The groups are shells around one centre, one inside the other: the same stretched ball of 5 dimensions in 10 sizes.
Some rows, each with its group after it:
[1.52,-0.24,-0.92,-0.91,1.58,0.76,2.06,-0.13,-0.59,-4.41,-3.13,-1.30,-1.35,-2.52,-5.25,-0.97] : z262
[1.97,-1.24,-3.44,4.25,3.87,3.24,2.63,1.77,0.09,-4.31,-4.75,2.70,3.15,-0.79,-2.54,-1.96] : z626
[1.85,-2.36,-1.30,1.23,1.33,1.07,2.15,1.49,-0.84,-4.39,-3.04,0.38,-0.05,-1.20,-4.07,-0.99] : z981
[1.35,1.68,0.58,1.73,2.51,1.56,-1.07,-0.17,0.47,-3.14,-3.71,-2.70,-0.62,-0.16,-5.70,-0.62] : z411
[1.68,-2.92,-0.86,-0.72,0.67,-0.13,2.32,1.30,-0.66,-4.75,-2.96,-0.75,-0.82,-3.09,-4.48,-0.91] : z262
[1.30,2.75,0.63,2.74,2.51,2.49,-1.67,-0.74,0.04,-2.42,-3.24,-2.85,-0.75,1.10,-5.96,-0.17] : z385
[1.27,-1.63,0.87,-0.59,-1.04,0.10,0.02,-0.02,-1.61,-3.07,-1.12,-3.49,-2.67,-1.91,-5.97,0.82] : z647
[1.69,-1.13,-1.95,0.64,2.48,1.30,2.49,0.84,-0.07,-4.66,-4.03,0.23,0.56,-2.60,-4.06,-1.54] : z981
[1.61,-1.45,-0.90,-0.80,1.07,0.41,2.21,0.48,-0.75,-4.52,-2.92,-1.02,-1.22,-2.61,-4.94,-0.88] : z411
[1.36,-2.29,2.18,-2.83,-1.40,-1.82,0.11,0.44,-1.11,-4.06,-1.41,-4.31,-4.09,-2.42,-6.63,0.37] : z385
[1.06,-1.72,2.22,-0.85,-1.24,-0.85,-1.58,0.22,-0.73,-2.84,-1.48,-5.17,-2.79,-2.44,-6.40,1.01] : z699
[1.85,-0.73,-0.78,-1.24,1.68,0.36,2.84,0.46,-0.78,-5.11,-3.19,-0.29,-1.91,-1.37,-5.22,-1.47] : z411
[1.76,-2.95,0.58,-2.57,-0.44,-1.34,2.22,1.08,-1.25,-5.06,-2.05,-1.75,-3.16,-2.27,-5.61,-0.63] : z981
[1.39,0.35,1.56,-1.44,-0.19,0.02,0.02,-0.69,-1.41,-3.46,-1.47,-3.68,-3.96,-0.46,-6.90,0.30] : z68
[1.86,0.05,-3.40,3.55,4.54,3.25,2.57,1.11,0.55,-4.43,-5.27,2.20,2.93,-1.22,-2.96,-2.25] : z647
[1.55,-2.51,0.17,-0.38,0.27,-0.26,0.98,1.15,-0.60,-4.17,-2.63,-1.91,-1.29,-2.38,-5.00,-0.41] : z68
[1.51,-1.07,1.43,0.40,1.07,-0.28,-0.75,1.13,0.31,-3.85,-3.27,-2.88,-1.37,-0.93,-5.56,-0.54] : z981
[1.59,1.56,0.51,2.14,1.76,2.10,-0.46,-0.26,-0.87,-2.96,-2.52,-1.79,-1.63,1.85,-5.86,-0.22] : z411
[1.86,-3.05,-0.68,-1.87,-0.03,-0.46,3.26,1.07,-1.58,-5.13,-2.13,-0.41,-2.33,-2.32,-4.96,-0.83] : z764
[1.52,0.54,1.98,-1.23,0.99,-0.47,-0.36,0.03,-0.20,-4.07,-2.79,-3.45,-3.31,-0.17,-6.71,-0.57] : z934
[1.95,1.36,-1.41,-0.49,3.08,1.58,3.19,-0.26,-0.70,-5.10,-3.71,0.57,-1.68,-0.01,-5.32,-1.97] : z764
[1.74,-0.10,-2.18,4.97,2.87,3.71,0.81,0.92,-0.59,-2.99,-3.50,1.03,1.99,0.83,-3.54,-0.76] : z647
[1.57,2.41,0.22,-1.25,1.54,1.30,1.42,-1.49,-1.37,-3.93,-2.24,-2.09,-3.62,0.33,-6.79,-0.60] : z934
[1.50,-1.13,0.09,2.16,2.33,0.74,-0.55,1.55,1.01,-3.78,-4.34,-1.68,0.92,-1.52,-4.41,-1.03] : z764
[1.58,-1.60,0.69,-0.81,-1.03,0.23,1.08,0.07,-2.30,-3.54,-0.76,-2.30,-3.47,-0.44,-6.06,0.53] : z626
[1.96,1.97,-0.82,-0.25,2.70,1.80,2.62,-0.60,-1.14,-4.69,-3.10,0.14,-2.49,1.23,-5.84,-1.57] : z647
[1.82,3.39,-2.98,7.11,6.01,5.63,0.35,0.26,0.70,-2.88,-5.41,2.11,3.63,2.64,-3.35,-1.90] : z626
[1.59,2.31,-0.05,4.38,3.49,3.09,-1.27,0.22,0.36,-2.74,-3.98,-1.10,0.58,2.25,-5.05,-0.82] : z262
[1.30,-0.05,-0.03,2.91,2.40,1.59,-1.24,0.81,0.87,-2.99,-4.08,-2.25,1.13,-1.34,-4.62,-0.55] : z764
[1.73,2.29,-2.12,4.82,4.63,4.09,0.59,0.23,0.38,-3.28,-4.71,0.93,2.06,1.33,-4.00,-1.58] : z262
[1.83,1.21,-0.98,2.41,3.93,2.14,0.94,0.70,0.60,-4.25,-4.72,0.19,0.57,0.53,-4.58,-1.88] : z981
[1.53,-2.23,0.80,-0.54,0.37,-0.61,0.41,1.20,-0.26,-4.19,-2.81,-2.44,-1.56,-2.11,-5.30,-0.47] : z68
[1.71,2.04,-0.79,0.58,1.94,2.40,1.76,-1.06,-1.63,-3.67,-2.30,-0.66,-2.32,1.12,-5.91,-0.66] : z764
[1.95,-0.86,-0.45,0.98,2.52,0.76,1.56,1.42,0.07,-4.81,-4.00,0.08,-0.45,-0.08,-4.62,-1.68] : z699
[1.88,1.83,-1.86,0.77,3.11,2.60,2.84,-0.58,-1.04,-4.41,-3.39,0.74,-1.12,0.47,-5.12,-1.57] : z934
[1.25,-1.11,1.46,-1.43,0.92,-1.14,-0.52,0.67,0.77,-4.17,-3.58,-3.96,-1.63,-3.32,-5.85,-0.63] : z626
[1.87,-0.66,-2.04,1.08,2.41,1.87,2.84,0.66,-0.77,-4.56,-3.49,0.92,-0.02,-1.00,-4.22,-1.45] : z385
[1.45,2.55,-0.49,0.57,1.84,2.42,0.88,-1.51,-1.32,-3.17,-2.32,-1.82,-2.19,0.33,-6.17,-0.29] : z699
[1.60,-0.83,0.44,-2.27,0.02,-0.29,1.87,-0.17,-1.50,-4.44,-1.84,-2.20,-3.56,-1.54,-6.21,-0.38] : z68
[1.38,1.77,1.06,2.32,1.60,1.95,-1.53,-0.39,-0.48,-2.51,-2.57,-2.89,-1.49,1.42,-6.09,0.11] : z68
[1.09,1.95,2.67,-0.25,0.51,0.32,-2.32,-1.04,-0.34,-2.57,-2.09,-5.34,-3.44,0.09,-7.38,0.55] : z934
[1.64,-0.17,-0.22,-2.20,1.99,-0.31,2.23,0.17,0.05,-5.23,-3.80,-1.52,-2.01,-2.60,-5.61,-1.63] : z934
[1.51,-2.04,1.72,-3.16,-0.56,-1.84,0.91,0.58,-0.75,-4.69,-2.10,-3.48,-3.82,-2.51,-6.41,-0.33] : z385
[1.10,-1.17,3.64,-3.55,-2.33,-2.14,-1.33,-0.52,-1.45,-3.28,-0.48,-6.41,-5.73,-1.89,-7.90,1.25] : z699
[1.43,-2.86,1.21,0.70,-1.17,-0.06,-0.53,1.12,-1.42,-3.03,-1.24,-2.98,-1.97,-1.00,-5.43,0.81] : z626
[1.84,-0.35,-2.48,1.72,3.06,2.29,2.77,0.69,-0.37,-4.50,-4.02,1.22,0.84,-1.19,-3.88,-1.68] : z262
[1.59,0.24,-0.78,-2.71,1.76,0.08,2.90,-0.52,-0.54,-5.13,-3.32,-1.42,-2.42,-2.97,-5.77,-1.43] : z699
[1.49,0.54,-0.78,0.11,1.98,1.35,1.33,-0.29,-0.43,-3.96,-3.25,-1.43,-1.01,-1.66,-5.30,-0.87] : z411
[1.65,-1.97,2.22,-3.83,-1.23,-2.08,1.22,0.39,-1.53,-4.80,-1.30,-3.46,-5.24,-1.36,-6.97,-0.12] : z647
[1.50,-2.30,1.29,-3.40,-1.19,-1.58,1.51,0.26,-1.53,-4.55,-1.38,-3.26,-4.22,-2.63,-6.42,0.02] : z385

New rows, each followed by its group:
[1.64,1.35,-1.56,1.52,3.95,2.10,1.44,0.18,0.70,-4.34,-4.87,-0.15,0.75,-1.21,-4.54,-1.90] : z934
[1.53,-1.21,-0.76,-2.72,0.27,-0.09,2.94,-0.33,-1.43,-4.72,-2.16,-1.64,-2.74,-3.35,-5.65,-0.63] : z647
[1.45,-1.84,0.28,3.05,0.77,1.27,-1.01,1.41,-0.31,-2.81,-2.72,-1.93,0.36,-0.53,-4.52,0.14] : z764
[1.42,-1.13,2.01,-0.71,-1.12,-0.29,-0.56,0.09,-1.67,-3.16,-0.93,-3.78,-3.79,-0.11,-6.62,0.79] : z934
[1.51,-2.27,0.96,-0.15,0.48,-0.61,0.01,1.38,-0.01,-4.09,-2.99,-2.57,-1.27,-2.02,-5.22,-0.46] : z385
[1.72,-1.14,-0.10,-2.47,0.13,-0.20,2.73,-0.06,-1.72,-4.79,-1.86,-1.41,-3.47,-1.64,-5.94,-0.63] : z262
[1.47,-1.81,-0.12,-1.72,0.49,-0.44,1.68,0.48,-0.57,-4.53,-2.77,-2.14,-1.80,-3.37,-5.33,-0.65] : z385
[1.85,-2.71,0.43,-2.11,-0.09,-1.02,2.35,1.17,-1.26,-5.11,-2.20,-1.24,-3.00,-1.60,-5.50,-0.81] : z764
[1.63,2.12,-0.90,2.56,2.70,3.04,0.59,-0.56,-0.82,-3.15,-3.04,-0.63,-0.63,1.33,-5.30,-0.68] : z411
[1.48,-0.97,0.73,0.19,1.41,-0.06,-0.11,0.95,0.37,-4.04,-3.54,-2.47,-0.95,-1.71,-5.31,-0.78] : z411
[1.49,2.30,0.36,1.86,3.02,1.90,-0.64,-0.28,0.39,-3.36,-3.88,-2.04,-0.74,0.68,-5.72,-0.95] : z411
[1.73,0.29,0.90,-1.24,1.77,-0.20,1.00,0.34,-0.10,-4.76,-3.39,-1.93,-2.63,-0.42,-6.08,-1.28] : z764
[1.69,-0.22,-1.18,3.19,3.04,2.18,0.53,1.15,0.37,-3.73,-4.25,-0.03,1.35,-0.30,-4.04,-1.26] : z68
[1.05,-0.29,2.32,-2.13,-1.46,-0.66,-0.99,-0.96,-1.50,-2.86,-0.78,-5.50,-4.42,-1.87,-7.31,1.17] : z647
[1.68,0.05,0.31,2.18,1.99,1.41,-0.18,0.84,-0.18,-3.56,-3.29,-1.25,-0.62,0.84,-5.13,-0.73] : z411
[1.41,-0.49,-0.32,0.27,1.23,0.90,0.71,0.14,-0.43,-3.69,-2.94,-2.03,-0.92,-2.06,-5.22,-0.45] : z411
[1.54,-2.66,-0.07,-1.54,0.37,-0.75,1.69,1.06,-0.42,-4.69,-2.90,-1.89,-1.47,-3.47,-5.03,-0.74] : z385
[1.87,-0.04,-0.61,-0.01,2.20,0.94,2.09,0.51,-0.55,-4.74,-3.42,-0.21,-1.45,-0.24,-5.17,-1.46] : z411
[1.98,-2.23,-1.16,-1.31,0.92,0.15,3.61,1.00,-1.37,-5.31,-2.66,0.42,-1.90,-1.59,-4.78,-1.31] : z764
[1.45,0.40,1.15,2.21,1.41,1.26,-1.43,0.45,-0.14,-2.88,-2.87,-2.70,-1.03,0.73,-5.65,-0.08] : z68
[1.17,1.31,2.32,1.26,1.33,0.55,-2.70,-0.09,0.50,-2.64,-3.05,-4.60,-1.73,0.09,-6.50,0.12] : z764
[1.59,1.62,-1.14,0.39,2.62,1.99,1.71,-0.68,-0.56,-4.01,-3.39,-0.84,-1.10,-0.75,-5.41,-1.13] : z385
[2.07,-1.16,-2.09,1.95,3.61,1.61,2.71,1.81,0.38,-5.18,-4.87,1.83,1.30,-0.72,-3.52,-2.36] : z647
[1.54,-1.80,0.46,-1.84,-0.85,-0.26,1.63,0.05,-1.98,-4.03,-1.17,-2.35,-3.46,-1.68,-6.01,0.19] : z934
[1.45,2.73,-1.70,5.25,4.64,4.15,-0.69,-0.04,0.91,-2.65,-4.91,-0.31,2.56,0.63,-4.14,-1.20] : z647
[1.88,1.14,-0.69,3.26,2.90,2.73,0.61,0.51,-0.56,-3.54,-3.41,0.23,-0.19,2.24,-4.84,-1.06] : z934
[1.67,-0.61,-1.82,-0.53,1.90,1.19,3.01,0.11,-0.79,-4.69,-3.28,-0.10,-0.78,-2.47,-4.71,-1.28] : z934
[1.15,1.45,1.48,-0.21,0.08,0.97,-1.06,-1.30,-1.26,-2.54,-1.44,-4.34,-3.29,-0.31,-6.96,0.77] : z764
[1.63,-1.83,-0.11,-1.33,1.20,-0.51,1.74,1.00,-0.06,-4.91,-3.45,-1.53,-1.35,-2.85,-5.08,-1.19] : z411
[1.75,0.05,-0.72,1.26,1.61,1.79,1.41,0.22,-1.15,-3.80,-2.63,-0.47,-1.20,0.35,-5.11,-0.67] : z68
[1.82,1.04,-1.76,4.60,3.55,3.62,0.71,0.66,-0.26,-3.28,-3.91,0.95,1.45,1.64,-4.01,-1.18] : z262
[1.51,1.06,-0.33,4.63,2.76,3.00,-1.24,0.56,0.11,-2.50,-3.59,-1.14,1.06,1.37,-4.62,-0.41] : z385
[1.88,2.42,-2.09,-0.34,3.65,2.33,3.51,-0.93,-0.73,-4.95,-3.89,0.80,-1.40,-0.23,-5.31,-2.07] : z626
[1.97,0.33,-2.49,-0.46,3.65,1.49,4.02,0.32,-0.10,-5.62,-4.59,1.42,-0.21,-1.80,-4.37,-2.52] : z647
[1.59,-2.13,2.11,-5.57,-1.44,-2.78,2.03,0.07,-1.55,-5.33,-1.32,-3.77,-5.90,-2.74,-7.23,-0.31] : z647
[1.58,-1.47,1.54,0.72,-0.05,0.07,-0.64,0.97,-0.90,-3.39,-1.96,-2.71,-2.22,0.25,-5.78,0.17] : z934
[1.52,-1.56,0.20,-2.55,0.51,-0.85,1.91,0.35,-0.56,-4.85,-2.80,-2.28,-2.50,-3.24,-5.70,-0.83] : z411
[1.53,-2.65,0.99,-2.46,-0.34,-1.50,1.22,0.94,-0.64,-4.70,-2.38,-2.81,-2.79,-3.04,-5.75,-0.45] : z411
[1.46,-0.23,-0.58,-0.03,2.47,0.58,1.00,0.48,0.66,-4.39,-4.27,-1.64,-0.10,-2.83,-4.89,-1.36] : z764
[1.41,-2.49,-0.06,1.06,1.07,0.14,0.05,1.56,0.38,-3.83,-3.53,-2.01,0.43,-2.94,-4.38,-0.55] : z764
[1.28,-0.44,1.14,-1.26,-0.07,-0.14,0.00,-0.31,-0.90,-3.51,-1.95,-3.70,-2.90,-1.89,-6.34,0.20] : z68
[1.53,-0.69,0.81,0.49,0.21,0.67,0.05,0.28,-1.23,-3.35,-1.86,-2.38,-2.28,-0.02,-5.81,0.13] : z68
[1.59,1.40,-1.11,0.48,2.66,1.90,1.62,-0.51,-0.41,-4.04,-3.53,-0.84,-0.90,-0.88,-5.30,-1.18] : z411
[1.90,-0.87,-1.36,-0.04,3.34,0.50,2.62,1.36,0.73,-5.54,-4.98,0.51,0.26,-2.06,-4.24,-2.42] : z626
[2.00,1.30,-2.17,2.65,4.61,2.77,2.24,0.73,0.42,-4.68,-5.05,1.68,1.16,0.58,-4.03,-2.41] : z764
[1.90,-0.74,-1.24,1.57,2.37,1.59,1.96,1.05,-0.50,-4.43,-3.57,0.56,-0.11,-0.12,-4.37,-1.39] : z411
[1.51,1.43,-0.57,0.83,1.74,2.08,0.93,-0.79,-1.08,-3.37,-2.55,-1.50,-1.59,-0.09,-5.69,-0.42] : z385
[1.49,-0.01,-0.18,1.13,3.10,0.71,0.05,0.96,1.36,-4.23,-4.91,-1.68,0.65,-2.08,-4.70,-1.55] : z626
[1.62,2.33,-0.33,1.60,2.46,2.49,0.54,-0.76,-0.84,-3.33,-2.91,-1.19,-1.51,1.32,-5.80,-0.68] : z68
[1.50,1.92,0.17,1.12,1.38,2.16,0.19,-0.99,-1.39,-2.97,-2.03,-2.03,-2.31,1.14,-6.19,-0.03] : z262
[1.67,-2.16,1.78,-3.95,-1.68,-1.77,1.83,0.13,-2.22,-4.71,-0.70,-3.09,-5.52,-1.30,-6.94,0.12] : z626
[1.21,-1.65,2.83,-4.39,-1.92,-2.39,-0.01,-0.32,-1.29,-4.05,-0.99,-5.52,-5.42,-2.97,-7.48,0.64] : z934
[1.35,-4.18,2.18,-3.42,-1.72,-2.89,0.32,1.42,-0.55,-4.58,-1.86,-4.34,-3.42,-4.16,-6.05,0.14] : z647
[1.49,-1.89,-0.41,0.24,0.93,0.39,1.02,0.93,-0.35,-4.03,-3.03,-1.60,-0.53,-2.56,-4.74,-0.57] : z411
[1.56,-0.92,1.40,-0.29,-0.07,-0.01,-0.03,0.40,-1.15,-3.61,-1.81,-2.79,-2.92,-0.07,-6.13,0.09] : z411
[1.66,1.18,-1.70,1.14,2.36,2.57,2.10,-0.58,-1.13,-3.79,-2.96,-0.10,-0.78,-0.32,-5.04,-0.92] : z934
[1.62,-2.55,-1.02,1.01,0.57,0.93,1.56,1.16,-1.04,-3.88,-2.50,-0.65,-0.26,-1.98,-4.30,-0.37] : z764
